There are 9 hidden switches. A switch that is on adds its own fixed numbers to the row, and there is some noise. The rows also spread widely along 13 directions, which tell nothing about the answers.
Known rows, each followed by its switches (1 for on, 0 for off):
[-11  -9  20   9  32  -1  14   0 -25 -30  -3   2  11 -23  31   6  -2  -6
  24  -1  -4  -3  25  -3 -15 -32   3   4   6  17  -3  11   3  31  11 -17]	1 0 0 0 1 0 0 1 1
[  6 -39  40   2  10 -15   2  26 -45  -7  16 -51 -35  -4  19  14 -21   8
  -5   5  -2  24  17  21  38  41 -11  -1   3  -5   0  30 -21  -2  16  -4]	0 0 1 0 1 0 0 0 1
[-16 -35 -14   2 -11 -38 -14   6  -1  16   8 -29 -36  42 -12  -4 -23  13
  -9 -40 -19 -48 -30   6   9 -14 -93  26  11  -1 -18 -17  -6 -28  10  44]	1 1 0 0 1 1 1 0 1
[-29  15 -33   1  18 -20 -21  -3  -8  21  21 -26   5  11 -52 -15   3   9
  51  10 -44 -50  37  16  39  34  35  10  -5 -13   7  -1   4 -19  53 -20]	0 0 1 1 1 0 0 1 1
[-16  -2 -18  26  21   1  10  -3   9  -6  11   8  -8 -17   3  11  -8   0
  11 -13   6 -22 -11 -10 -21 -47 -11  18   3  17 -10  -9  25   7   3  19]	1 0 1 0 1 0 1 0 1
[ 19  13  33  30  20  27  -9  -9 -26 -20 -27   3  23 -24  43  29 -16  33
 -31   4   0  29   8 -12 -15 -33  10 -23  34 -12 -11  -1  14  35  15  12]	1 0 0 0 1 1 0 0 1
[-15   9   1  10  21  -4   8  36 -32 -41  -4  17   9  29  36   1 -42 -17
 -26  16   4 -43  -5 -30  -1 -55 -63  17   1  29  19  -7 -23   0 -12 -30]	1 1 1 0 0 0 0 0 1
[ 31 -22 -10  16 -24   6 -20  16 -18  -6 -42 -39  -8   4  36  17  -4  32
 -43 -47  17  20 -48   1 -27  -6 -26 -22  37  -2 -32   7   4   4   4  16]	1 0 1 0 1 0 1 1 1
[-15  -5 -30  -7   3 -38   8  13  10  31  42 -19   0  40 -45  -3  -9 -34
  -5  14  17 -64   4 -35  33  -2 -52   7   6   4  11  11  -1 -22 -10   2]	1 1 1 1 0 1 0 1 1
[ -7 -15   0 -12  10 -18  -8  -7 -16  26  20   1  17  10 -18 -16  17  29
   7 -18 -26 -26   0  21  30  33  -8  11 -18 -12   9 -12 -10 -15  13  12]	1 0 0 1 0 0 1 0 0
[-37  18  19 -30  29   7   5   3 -21  10 -20  -4  13  39 -15 -36 -19  25
 -55  -9 -32 -39  12 -12  19  11 -27 -34  15  -2  -6 -20 -13  30  45  -7]	1 0 0 0 1 1 0 0 1
[-27  15 -28   2  18  19  -1   3  18 -25   6  23  32   5   8 -25   6 -24
   4   0  28 -30  -6 -19 -34 -51 -23  -9 -22  24   0  -8  25  -5   3  -5]	0 0 1 0 1 0 0 0 1
[-13 -26  12   6  20  -5  25 -23 -31  22  48  -9  37 -25  -9 -10  24 -13
   6 -49  17  11  11   9   6  33   4 -35  -3  -5 -23  30  -6  21  -2 -10]	1 1 1 0 1 1 0 0 1
[ -5  -5  28  31  14  15 -21   5 -35  -7  15   4  -3 -12  11  35 -32  35
 -18  15 -53  -3  11  12  33 -13   9  19  17  -9   7  12 -14  -7  18  19]	1 0 0 1 1 1 1 0 1
[ -9  -9 -24 -15  22 -15 -19  10  -3  21  33  -7  24  23  -8 -42  22  -2
   4  -6  36 -39 -10  -7   4  11 -40  -3 -23  -5  17 -20  21 -15  12   4]	1 0 1 1 0 0 0 1 1
[ -2 -21 -13  19   4 -37  21   9 -30  -4  29  -2  17  -8  -7  19  -6 -28
  36 -18  12 -17  15 -10  15 -12 -33  18   0  12   3  21 -23  -6 -29 -17]	1 0 0 0 0 1 1 0 1
[ 36   8  -7   4  12 -24   9  24 -13 -23 -34 -32  -5  -6  -3  28  -9  16
  37  11 -22  -5  29  22  12  12  28  16  13   9  19  11  -3   3  20 -27]	1 1 0 1 1 1 0 0 1
[ 18 -28   5  24 -15  -9   7 -21 -25  31  -3 -18  14 -15 -15  35   0  37
 -10 -56 -14  14 -16  10  17  20   7 -10  39 -22 -27  20  -9  10 -16  19]	1 0 0 1 1 1 1 0 0
[ -5 -47   5  -4  -1  -1  -9 -16 -17 -25  -3 -12   4  -5  29 -14  26 -13
  13 -57   3  30  -6  27 -21  -5 -32 -23   2   3 -34  30  -5   9  14  -6]	0 0 1 1 1 1 0 0 1
[  7   6  -1  -5  13  -8  14  14   2 -18 -43 -20 -19  22  12   8 -22  12
 -30  -8  10 -23 -13 -19 -12 -28 -29  -8  22  13  -4  -9  13  20  13   4]	0 0 1 0 1 1 1 0 1
[ -3   3 -13  -8   1 -14  30 -32  21  10  -9   6  20 -12 -20  17  27  16
  16 -21 -17 -42   6  -6  -9  -8  28   2   0  14 -10  -2  11   8   3  15]	1 0 0 0 1 0 1 1 1
[-35   0   0  21  23  32 -24   2 -23 -23  13  47  18   2  32 -12 -26  26
 -25 -25 -37 -43 -27   4 -13 -55 -31  23  -9  13   4 -12  -7  -6  11   9]	1 0 1 1 1 1 0 0 1
[  6 -55  37   3  19 -15   2  -3   2  -8  36 -35 -24 -14  35   8  15 -15
   6  12  46  28   5  -7  -5 -15 -38   0  -4  -3 -11  18  24   6   2  36]	1 0 1 0 1 0 0 1 0
[ 19 -23 -21 -34   6 -37  38 -10  25  23   8 -15  -2  10 -25 -10  42  -6
  18 -29  38 -28 -11   5   4  30  -9  -2 -24  11   4  -2  24  -1  -9  15]	0 0 1 1 0 0 1 0 1
[-29 -23  26   3  -6  -4 -14 -14 -17   1  50  16  17  21   2  16 -13   7
 -27  14 -33 -51  -1 -13  44 -12 -30   9 -16  -5  16  23 -26 -40  -3  21]	0 0 1 1 1 1 1 1 1
[-18   6 -18  -6  27 -10 -24  20 -17   3  21 -24 -12   9 -15 -39   4   4
  27  -4 -26 -15  21  39  14  41  10   9 -23  -1   2  -8   0 -16  54 -12]	0 1 1 0 0 0 0 0 1
[ 12 -54 -14 -26 -25 -25  15  46  -5   1   8 -43 -37  12  -7   4  12 -21
  -2 -25   6   1 -25  24  14  39 -21  20 -15  35   0  48 -33 -32 -21  -3]	1 0 1 1 0 0 1 1 0
[ -6   3   9  17  18 -21  31   8   7 -19  18  17  -7  -3   4  33 -26 -27
  19  26   8 -32  22 -24   7 -51 -20  38   2  25  16  13  -1   0 -32   1]	0 1 0 0 0 1 0 0 0
[  8  -1  41 -24  22 -32  25 -27  -5 -20 -12  25  25  25  40   8   3  16
 -18   7   6 -60  11 -30   0 -38 -46   5 -10   3  21 -21  -1  17  -8   9]	0 1 0 0 0 1 0 1 1

New rows, each followed by its switches (1 for on, 0 for off):
[ 34 -32  43   0   3 -31  26 -19  -5 -18   6 -23   0 -25  19  48  17   0
  23  21  11  27  41  -2  17   5   5  -6   0  -5   4  26  -5   9  -2  17]	1 0 0 0 1 1 0 0 1
[-17  48  11  18  57  -4 -11 -20 -37  -3  -9  19  44  14  10  -9 -25  49
  -1   6 -35 -60  24 -14  14 -23   4  -9  11 -26  20 -50  17  28  52 -16]	0 1 1 0 1 1 1 0 1
[  5 -21   6 -19  37   1  13   0  -8 -26   3  19  16 -31  41 -35  44   6
  32 -40  19   5  -4  40 -45  -4   1  10 -48  28   5 -17  17  19  12   6]	1 0 0 0 0 0 1 0 1
[-37  10 -27 -21  28 -17  -5   6  22  24  34   0  12  31 -38 -44  14 -21
   6   3  20 -48   6 -13   8   2 -36  -7 -28   4  10 -21  21 -14  23   9]	0 0 1 0 0 1 1 0 0
[-31 -10 -13  -9 -35  -9 -21 -33  16 -14  29  29  31  28 -18  12  28 -22
  -1  17 -56 -28  24  -8  31 -13 -28  -8 -17  -1  -8  31 -45 -56  16  10]	1 0 1 1 0 1 0 0 1
[  6 -15  20 -32  25  -9  14  -8  -5   4   3 -35   8 -10  -1 -16  45   8
   6  -2   5  14  24  21   4  51  33 -35 -17   0  -4  11  11  17  44   1]	1 0 1 0 1 0 1 1 1
[-14  12  -1 -11 -39  21   5 -18  24   9  -2  17  25  29 -16  28  -6  19
 -82  -2 -36 -42 -22 -24  15  -5  -8 -25   4   7 -13  19 -30 -37  -4  34]	1 1 1 0 1 1 0 0 1
[  4  33 -29  22 -10   7 -27  46 -18  -6  -7 -14  28  32  -3  10 -46  12
 -39  29   4 -42 -16 -32  16 -15 -28   0   7   0  25 -11 -11 -39  -1 -14]	1 1 1 0 1 0 0 0 1
[  6   2   5   8  32   4  14  -8  -2  32   1 -20 -20 -30 -10   3   2  52
  -6 -28  -3  -5  -8  19  -1  32  45   1   8  -9 -11 -20  32  27  29  30]	1 0 1 0 1 0 0 0 1
[  5  23  16  -8  23  25  -8  -1 -23 -26 -51   9  44  -1  30 -15   6  43
 -23 -10 -20   4   9   5 -19  -9  18 -31   5  -3   0 -23   1  30  35 -21]	1 0 0 0 1 0 0 0 0
[ -9  30   0   4  21  34 -13  21 -29  11   9   8  25   8  -3 -14 -19  20
 -51  -3 -13 -14  -9  10  17  23  23 -17   4   0  11   7  -6   1  15 -12]	0 1 1 1 0 1 0 0 1
[ 28 -25  39 -26  10 -38  -9  -3 -23 -22 -29 -49   7  24  28   7  23   8
   1  21  12  16  36  -5  14  16 -37 -38  13 -17   2   5  -2  16  40  -2]	1 0 0 0 1 1 1 1 1
[  0  50 -40  24   6   0 -10   1   2   2 -56 -12  12  23 -21  22 -29  33
 -19   6 -27 -40   0 -34   1 -31   7 -13  49  -9  -8 -28  15  11  35  -7]	1 0 1 0 1 0 1 0 1
[  7 -11  37 -19   2  -5  19 -27 -15  -3 -36 -17   6  16  23  17   8  32
 -49 -19 -10 -12  -2 -15   6   5  -4 -40  24  -8 -19   5  -5  30  19   7]	0 0 1 0 1 0 1 1 1
[-24 -11 -27  14  -5 -18 -14  32 -38  10  16 -15  -5  28 -13 -12 -43  16
 -12 -45 -28 -56 -27   7  17   8 -53  25   1   7   3  -7 -33 -30   2 -10]	1 1 1 0 1 1 0 0 1
[ 31   4 -10  47 -15  -7 -15   8 -32  12  12 -18  21 -29  -3  48 -14  18
   7   0   7  20  10  -4  18  14  18   3  27 -19  -2  20 -12 -14 -17   2]	1 0 0 0 0 1 0 0 1
[ 10  -6  19 -27  21 -33  27  -1  -9   6 -19 -28  -8  20 -13   5  -2  19
   1  -2 -25 -39  23   4  26  22  -1   1  14   3  11   3  -5  22  24  -7]	1 1 0 1 1 1 0 1 1
[ 23 -48  47 -34 -15 -18  22   6  17 -26  -8 -24 -27  20  23  29   6   1
 -29  22   4   4   2   2  24   4 -29   1 -19  15  13  36 -19 -20  -8  26]	0 0 1 1 1 1 0 0 0
[  8   2  31 -11  34   9  30 -13   2 -35 -33   4  19 -10  36   7  15   1
 -14  11  18  17  21 -20 -21 -33   6 -33   9  10  -8   1  14  45  15  -9]	1 0 1 0 1 0 0 0 0
[-15  15   1 -26  18  12   9   7  40  -9 -17   9 -22  20 -16  -3  -6  20
 -33  29 -33 -42   2  -6  10 -18  10  12 -10  23  15  -8  11  -7  30  25]	1 0 1 1 1 1 0 0 0
[ -3  12  17  -8  31 -19   1   8 -32  -7 -17  10  22  33  24 -13 -23  28
 -25  10   6 -48   6 -29  15 -21 -58   2   3  -9  25 -44  -3  15  10  -6]	1 0 0 0 0 0 0 0 1
[ 10 -13  -6  16   3  -3 -26   5   8 -29   4  15   4 -19  40   8   9   8
  30  -8  12 -11 -10  13 -33 -45 -15  41 -23  15  12  -5  13 -22  -8  20]	0 0 0 0 0 1 0 1 0
[-20 -22  25 -35  44  -1  36  29 -19  11  34 -11   8  10   0 -46  14 -30
 -28 -14  40   1   0   5   0  26 -32 -23 -24  26   0   9   2  27  -7  -6]	1 1 0 0 0 0 1 0 0
[ -1  -4 -31 -12 -10 -26  -9 -45   9  10 -13  -2  40   7 -17 -16  61   6
  31 -44 -11  -3  13  10 -13  13 -12 -33  -1 -17 -33 -14   5   0  32   6]	1 0 0 0 0 0 1 0 1
[ 48  -1 -12  10  23 -36  29  41 -30 -12 -33 -40  10 -11  11  22 -15  19
  33  -6  41  -9   2  -7   3  13  10  14   0  10  34 -12   6  16 -13 -37]	1 0 1 0 1 0 1 0 0
[-37  32 -16   1  27  16  11  43 -21 -17  16  15  44  13 -20 -13 -32 -24
 -17  28  -7 -45  16 -28  15 -19   2  -7 -17  32  32  11 -22  -9  -3 -45]	1 0 1 0 1 1 1 0 0
[  6 -42  60  -3  28   6  19  -1 -44  -2  16  -8  -8  -3  40  10  -1  -4
 -48  -7  20  40  -2  -3  17  -4 -44 -24  25  -4 -18  25  -5  40 -10  17]	1 0 0 1 0 0 1 0 1
[-11  -8  -2   5  -1 -18   9 -39   1  19  -9 -14   6  12 -13  15   6  11
 -15 -34  -3 -28  -3 -25   2 -12 -18 -29  35 -14 -32   5   9  19  13  15]	0 0 1 0 1 1 1 1 1
[ 36  -2 -23   8  24 -16 -13  33 -30   4  -5  -7  45  20  28 -19  -2  17
  -9 -30  59 -23 -38  -9 -14  -9 -55  -2  -6  -7  29 -33  19   2 -19 -15]	1 1 1 1 0 1 1 0 0
[-36 -23  34 -25  18  20   1  19  -9 -22  30  12  -2   7  10 -16  -2  -8
 -15  19 -31 -24   9  20  17  -7  -2  14 -35  31  15  29 -17 -18   7   3]	0 0 0 1 1 0 1 1 0
[ 16  -2   4  12  11 -16  27   0  11  24  38  -7  -4 -18 -15  27  -2  -9
   1   9  35 -15   6  -7  13   5   4  15  -5   4   9  13  20  -6 -28  30]	0 1 0 0 0 1 0 0 1
[-25   1 -29  10   5   4 -28  25 -16 -13  21  35  17  17  20 -19 -21  18
 -17 -25 -15 -63 -39   0 -10 -36 -54  37 -34  21  23 -27 -17 -41  -6  12]	1 0 1 0 0 1 1 0 1
[ -3  16 -41   4  12  -4 -26  29  -1  28 -12 -19   1  24 -26 -23 -14  17
 -12 -20   8 -33 -22  -8  -2   0 -25   8  25  -4   1 -21  19   3  12   2]	1 0 0 1 0 1 0 1 0
[ 23  38 -36   9  -2  22 -13  18  13  13   5  -7  30 -29 -17  11  18  14
   0   9  21  -3   0   5 -10  29  77  -9 -13   8  17  12  20 -20   5  -3]	0 0 1 0 0 1 0 1 1
[-22 -24  -5 -24  -1  -4   8  -5  19  -3  38  10   7 -12 -16 -13  28   4
  20 -15 -25 -28   2  27   3  22  14  20 -60  25  12  15 -17 -40   7  19]	1 0 1 0 1 1 0 0 0
